Every row belongs to one group in each of 3 separate groupings. Each group adds its own fixed numbers to the row, and there is some noise. The rows also spread widely along 12 directions, which tell nothing about the answers.
In the rows, zero is written as 128.
Known rows, each followed by its group in each grouping:
[147 157 196 157 110  90 153  99 160 170 132 140  87  99 143 103 169 131
 152 159 156  63 119 121 194 134  99 129 163 127 121  93 105]  T (2) E
[121 127 106 178 129 122 114 166 154 152 164 159 125 137  98 151 143 106
  99 136 144 119 200 153 124 145 152 151 117  89 176 159 122]  T (1) M
[152 157 171 129 156 125 144  94 162 103 104 160 120 203 109 161 121 111
  96 112 122 118 181 113 166 174 116 124 162 103 168 125  62]  Q (2) Z
[172  61 135 112 115 164 102 136 109  87 161 180 160 166 163  87 177 182
 140 139 155 166 110 130 104 130 134 154 103 135 145 188 133]  Q (0) X
[140 148  74 114 127 142  65 213 140 151 149 209 171 118 125 156 139 141
  95 120 142 158 163 152  83 135 105 167  99  65 155 192 134]  U (1) X
[164 135 131 162 152  94 129 123 152 163 161 157  94 107  83 140 141  96
 121 130 123  70 117 152 118 190 169 124 139 137 119 128 148]  U (0) Y
[106 111 170 134 164 142 175  50 128 102  91  56 129 131 108 118 109  95
 162 156 111 113 118 134 175 125 135 103 185 171 121  87 148]  U (0) M
[105 174  97 117 165 165  59 201 157 133 128 179 185 121  88 169 139  87
  95 109 125 204 167 127  95 156 131 126  78  79 177 121 138]  Q (1) L
[ 93 103 133 100 148 188 148 113  94 142  92 107 173  84 182  86 117 133
 162 130 110 140  92 115 147 128 101 157 155  98 151  47 137]  Q (2) Z
[122 134 124 122 134 136  96 124 131 125 117 144 171 114 156 115 146 123
 165 188 120 169 118 153 139  80  59 157 163 142 106 168 167]  U (0) L
[159 133 113 151 153 127 119 141 155 140 131 156 131 121 100 141 125 109
 126 136 115  93 130 182 142 189 104 162 153 133 147 142 167]  U (1) E
[140 122 108 124  91 149 163 171 146 136 151 135 155 139 148  81 150 181
 113 160 188 109 141 120 113  92  93 153 102  91 140 130 121]  T (2) Y
[125 133  90 143 132  91 137 154 146 177 163 109 131 119 125 147 127 104
  96 155 138  98 171 126 100  99 134 113 116  89 114 147 107]  Q (0) L
[121 142  93 147 188 109 131 127 148 106 124 107 139 200  71 136 102 114
 107 188 128 140 132 140  96  97 158  85 137 148 105 180 142]  U (2) Y
[134 102 102  95 147 133  63 135  94 138 113 173 186 127 183 137 135 129
 157 147  82 174 101 140  90 117  95 167 159 110 116 193 123]  Q (0) X
[140 148 128 126 141 147 135 126 136 170 145 183 127 113 172  82 148 171
 138 105 135 114  86 135 130 174 161 140 153 105 178 101 116]  T (1) X
[164 104 140 144 146 145 151 140 155  84 116  67 154 123  54 148 129  76
 122 148 146  84 143 155 149 157  76 138 103 153 125 101 169]  Q (2) E
[126 186 109 158 184  88  88 155 161 147 148 182 116 166 114 119 138 140
 107 166 121 162  96 149 103 121 171 103 134 135 131 192 148]  U (1) Z
[148 184 146 104 166 160 104 167 174 105 117 179 155 149 112 125 174 141
 109 117 136 190 104  83 113 162 134 111  78 113 158 104 118]  Q (2) L
[124  98 140 112 148 117 142 143 124 169  76 118 159  83 164 156 118 102
 150 141  58 102 126 108 132 136  87 179 157 104 144 111 102]  U (2) L
[153  97 127  79 102 164 150 168 123 134 121 101 174  48 112 139 127 111
 111  94 146  66 127 107  98 183  99 155  73  84 146  52 127]  Q (1) Y
[167 131  74  97 158 138 124 143 131 130 138 127 142 114 106 123 117 142
 117 120 134 106  56 151  70 180 153 138 119 136 106 139 171]  U (0) M
[122 137 163 110 149 120  78  60 133 165 119 187 106 112 118 161 127 100
 130  95 117 115 143 134 158 196 163 120 185 106 142 114  93]  U (1) E
[102  88 124 153 118 123 119 141 123 156 135 106 159  78 145 127 141 108
 145 176 126 113 147 147 136  93 101 160 132 115 144 134 150]  T (1) L
[159  76 136 129 119  74 135 129 117 182 138 183 114 134 218  88 165 197
 145 169 100  96  74 105 109 122 146 174 142 111 131 184  85]  T (2) E
[138 146 156 192 135  92 175 165 161 180 147 166  84 119 165  94 163 149
 134 180 109  95 135 124 167 125 134 151 139 112 155 142 126]  U (2) M
[118  90 139 159 139 189 164 112 123 126 136  99 146 119 126  86 131 126
 152 127 148 109 134 149 168 145 132 152 152 124 175  62 155]  T (2) X
[151 133 125  74 134 140 120 124 147 151 131 223 137 165 163 137 135 179
  92  85 122 139 142  98 106 189 170 145 141  71 188 145  58]  U (1) L
[137 158 149 189 170 112 217 181 179 122 116 138 131 191 165  65 147 159
 126 184  82 136 137 124 175 125 127 131 140 142 209 136 129]  Q (1) M

New rows. What belongs after each?
[175 131 153  76 137  86  71 108 132 133 115 152 138  91 129 167 157 118
 149 144 109 116  63 121  95 148 102 142 136 149  72 170 127]  U (0) L
[159 115 100  92 141 100 102 155 145 145 138 137 146 112 104 173 132 120
  90 123 133 106 121 110  65 138 153 128  95 109 105 159 108]  U (0) L
[176 125 130 115 133 102  78 119 122 163 148 155 106  45 117 137 157 123
 148 142 148  71  48 157 106 173 115 153 131 138  64 145 171]  U (2) E
[138 140 105 132 125 113 132 215 155 185 122 156 152  88 143 162 132 116
 107 136  98 104 166 117 108 130  81 182 103  65 153 134 112]  U (2) L
[120 145 101 186 201 119 149 154 143 176 131 137 129 133 140 103 115  99
 133 139  67 127 102 148 129 172 168 138 155 126 173  92 160]  Q (0) Z
[154 101 138 109 130 163  65 134 122 105 127 150 164 113  82 189 140  83
 121 107 140 128 168 138 114 170  98 155 107  97 131 148 118]  Q (2) X
[119 111  96 160 201 106 144 118 123 153 132 140 124 162 152 103 105 140
 127 158  82 124  90 159 116 147 197 130 176 141 163 155 146]  U (1) Z
[ 73 170 131 145 121 121 153 107 143 182 129  79 138  77 120 110 112  93
 132 156 159  86 157 135 158  98 109 100 163 100 125  59 132]  T (1) Y
[115 128 136 142 152 120  95  90 124 123 127 132 137 152 124 129 127 122
 145 185 143 145 132 154 144  87 102 127 173 142  98 180 146]  U (2) Z
[146  67  91 108 121  93 177 151 124 163 120  54 142  92 115 149  93 106
 100 135 124  30 144 129  95 125 124 148 116 104 107 115 117]  U (0) E
[115  96  73 109 121 102 156 156 121 140 116  43 184 120 113 138  96 100
 111 172 136  85 137 124  76  69 102 131 109 116  96 137 127]  T (0) Y
[130  91  32 111 125 141 103 189 104 163 147 159 175 130 165 145 107 125
 108 136 104 130 158 154  64 129 104 188 127  56 138 193 125]  Q (0) M
[144  79 156 186 173 103  96 126 137 135 149 126 109 103  75 157 152  78
 126 139 115 105 112 141 114 167 193 139  98 144 137 125 152]  T (2) Z
[134 149 124 185 161 128 142 180 158 133 127  89 150  87  82 130 132  79
 141 166 116  99 130 189 153 133  89 142 128 157 141 118 211]  U (1) X
[197  85  83 140 151  91 151 185 140 134 155 149 130 164 143 106 143 171
 102 158 116  80  82 135  74 159 145 162  90 127 132 191 134]  Q (2) E
[129  54  65 111 167 162 109 154  96 134 139 111 183 106 148 107 131 133
 135 146 106 150  72 129  61 134 165 151  94 131 129 136 168]  Q (0) L
[ 90 126 177 105 134 111  82 131 131 165  85 178 160 115 176 130 161 115
 149 133  90 189 146  81 138 102 127 142 137  92 158 117  75]  T (0) E
[ 89 145  90 185 169 123 123 149 141 147 136 125 150 152 105 116 119  90
 133 193 111 170 158 162 129  79 135 114 150 137 129 153 174]  U (0) Y
[ 97 164 130 124 162  97 144 120 147 169  82  97 147 127 129 155  99  66
 128 142  76 115 159 124 152 120  89 115 177  99 125  98  92]  Q (0) E
[186 183 112  97 142 159 124 158 169 121 133 194 146 165 131 103 151 174
 117  83 152 137  83 126 100 195 134 142 121 118 165 115 120]  T (0) X
[188 109  87 121 163  94 161 134 140 149 136 146 133 165 166 122 125 152
 120 138  83  83  82 133  89 172 141 153 153 127 136 165 111]  Q (0) L
[125 208 106  97 158  88  87 158 169 178 114 165 127 132 100 168 119 100
  90 117 123 138 141 113  95 135 133 101 127  86 114 140  94]  U (0) E
[117  96 135 169 123 116  67 170 126 171 165 173 132  75 111 134 180 103
 127 162 144 143 145 117  93 117 166 143  76 100 129 147 139]  T (2) Y
[121 198 118 144 154 105  64 171 161 164 129 177 146 107 136 130 169 122
 140 174 116 174  99 130 110  99  92 139 129 118 112 159 148]  T (2) L
[163 101 105 105 143 114 124 162 132 143 130 118 150 119 118 146 125 140
 101 102 124  82 101 122  74 168 167 138 101 108 150 135 104]  T (1) X
[155 198 137 124 114  86 154 146 176 161 146 148 113 126 128 109 153 161
 106 146 167  80 105 109 123 130 123 104 119 112 123 125 102]  T (1) Y
[ 94  53 117  99 139 159 168 127 100 117  90  95 182 159 175 108  94 149
 132 143 100 140 166 113 132  89 135 144 154 105 183 138  92]  U (1) X
[117 122 166 161 150 142 149  92 142 154 140 120 105  95  96 107 145 101
 138 122 143  89 122 115 153 167 185 113 133 127 153  41 132]  T (2) Y
[173 127  71 110 169 119 121 140 130 146 137 142 133 149 106 164  99 125
 105 117 109  80 105 157  78 179 142 148 147 113 118 171 121]  U (2) X
[140  62 104  87 106 193  75 131 109  99 148 199 178 137 119 132 141 154
 110 112 167 160 162 139  90 158 138 169 104  90 162 168 125]  U (1) Y
[161 128 132 130 130 119 169 111 123 149 131  77 125  65 129  97 135 120
 156 172 146  41  61 140 136 141  88 126 138 150  78  82 170]  Q (2) Y
[163 147 159 159 146 129  99 190 180  83 121 141 165 149  67 160 167  95
 117 141 136 151 157 144 135 146  94 145  85 147 170 160 151]  T (1) X
[121 127 159 106 126 117 131 162 151 149 127 168 129 152 147 120 155 149
  90 127 141 144 166  59 119 117 161 106  82  67 159 114  51]  Q (2) E
[157 170 121 106 123  95 150 184 157 185 109 187 138 114 177 120 138 155
 120 135  92 103 117 103 106 140  94 163 136  84 141 136  91]  U (0) Y
[111 205 110 119 159 136 140 157 156 144  97 122 171 149 143 130 105 114
 130 144 106 139 142 144 147 114  58 122 169 100 154 124 118]  Q (1) X
[161 164 134 120 134  92 123 145 161 131 169 151 101 147 106 129 160 152
  88 142 171 103 122 109 101 145 168  83  92 120 115 170 104]  Q (1) M
[113 160 144  93 165  91 143 101 144 148  84 100 136 149 125 140 110 116
 119 139 100 112 101  71 105 120 154  89 148 117 111 101  66]  T (2) Y
[105 113 197 118 128 136 123 122 142  91  97 120 149 152 122 128 167 126
 135 154 138 171 160  77 144  89 132 120 102 120 149 130  85]  T (2) M
[100  78  79 112 160 154 162 158 112 138  98  62 192 144 130 128  88 108
 114 116  95 128 147 117  88 108 157 137 121 102 170 102 108]  T (0) X
[143  47 108 172 141 111 162 183 121 125 156  73 149 140 113 121 130 114
 103 182 136  87 148 132  97  93 139 148  75 127 134 162 147]  Q (2) Z
[102  52 120  97 129 133  63  52  83 164 155 127 130  70 111 178 122  80
 132 116 146 104 158 135 104 140 176 129 160  95  97 132 111]  U (0) L
[140  94  93 185 182  89 178 194 150 143 116  79 154 151 125 114 117 110
 117 166  74 105 105 143  99 124 155 157 106 150 168 141 160]  T (0) Z
[ 89 114 149 127 120 154  99  96 138 128 140 168 149 171 147 126 146 136
 119 141 157 177 203 119 150  96 144 127 152  90 180 152  74]  T (1) L
[126 183 153 111 168 149 116 157 176 117 100 151 146 158  88 138 144 110
 101 113 133 171 146  90 127 157 136  97  96  99 160  84 101]  Q (2) E
[100 178  52 134 188 159 161 196 168 128  98  99 167 171  72 149  73  91
  81 129 105 145 167 143 102 141 126 130 124  85 166 114 138]  U (2) M
[142 101  90 187 147  99 165 175 138 160 172 122 106 146 122 121 137 127
 104 173 121  81 152 143 108 131 162 141 108 107 140 168 134]  Q (2) M
[144  77 152 121 140 153 134 108 118  96 121 164 149 148 175  90 155 167
 150 148 104 151 100 126 141 164 139 157 140 136 171 153 130]  Q (1) M
[159 155 171 122  89 133  70 175 171  88 138 177 154 156  80 168 182 127
  92 137 199 159 195 107 125 102  70 148  64  93 134 177  97]  T (2) Z
[117  94 112 139 148 174 145 145 129 100 103 112 187 170 126 131 106  95
 119 134 110 161 191 147 140 125  85 164 138 103 185 119 132]  Q (0) Z
[144 157  93  94 191 134 111 171 158  98  83 113 195 174  96 173 112  99
 102 141  88 162 113 111  78 142 104 131 103 118 137 156 120]  Q (2) L
[144  77 131  99 135 160 140  82 108 133 102 119 165 109 131 143 110 109
 149 109 104  79 120 130 130 186 108 178 166 103 147  89 108]  T (2) Y
[122 104 157  92 130 139  42 123 101 112 101 133 173  78 120 160 155 100
 167 163 133 161 100 124 119  92  86 138 116 140  75 166 153]  U (2) X
[132 116 109 154 166 150 169 133 168 105 132  46 142 128  39 142 108  70
 107 139 160  99 164 156 134 136 140 105 113 150 134  81 177]  U (0) L
[127 144 164 156 194  86 188 142 175 106  72  77 150 182 117 125 113 107
 116 154  70 115 115 104 142 131 150 112 137 156 182 107 105]  T (1) Z
[185 119 103  85 137 135  84 160 140  97 125 156 170 145  94 166 131 123
 114 115 138 128 116 149  78 156 102 156 107 129 116 189 136]  U (0) X
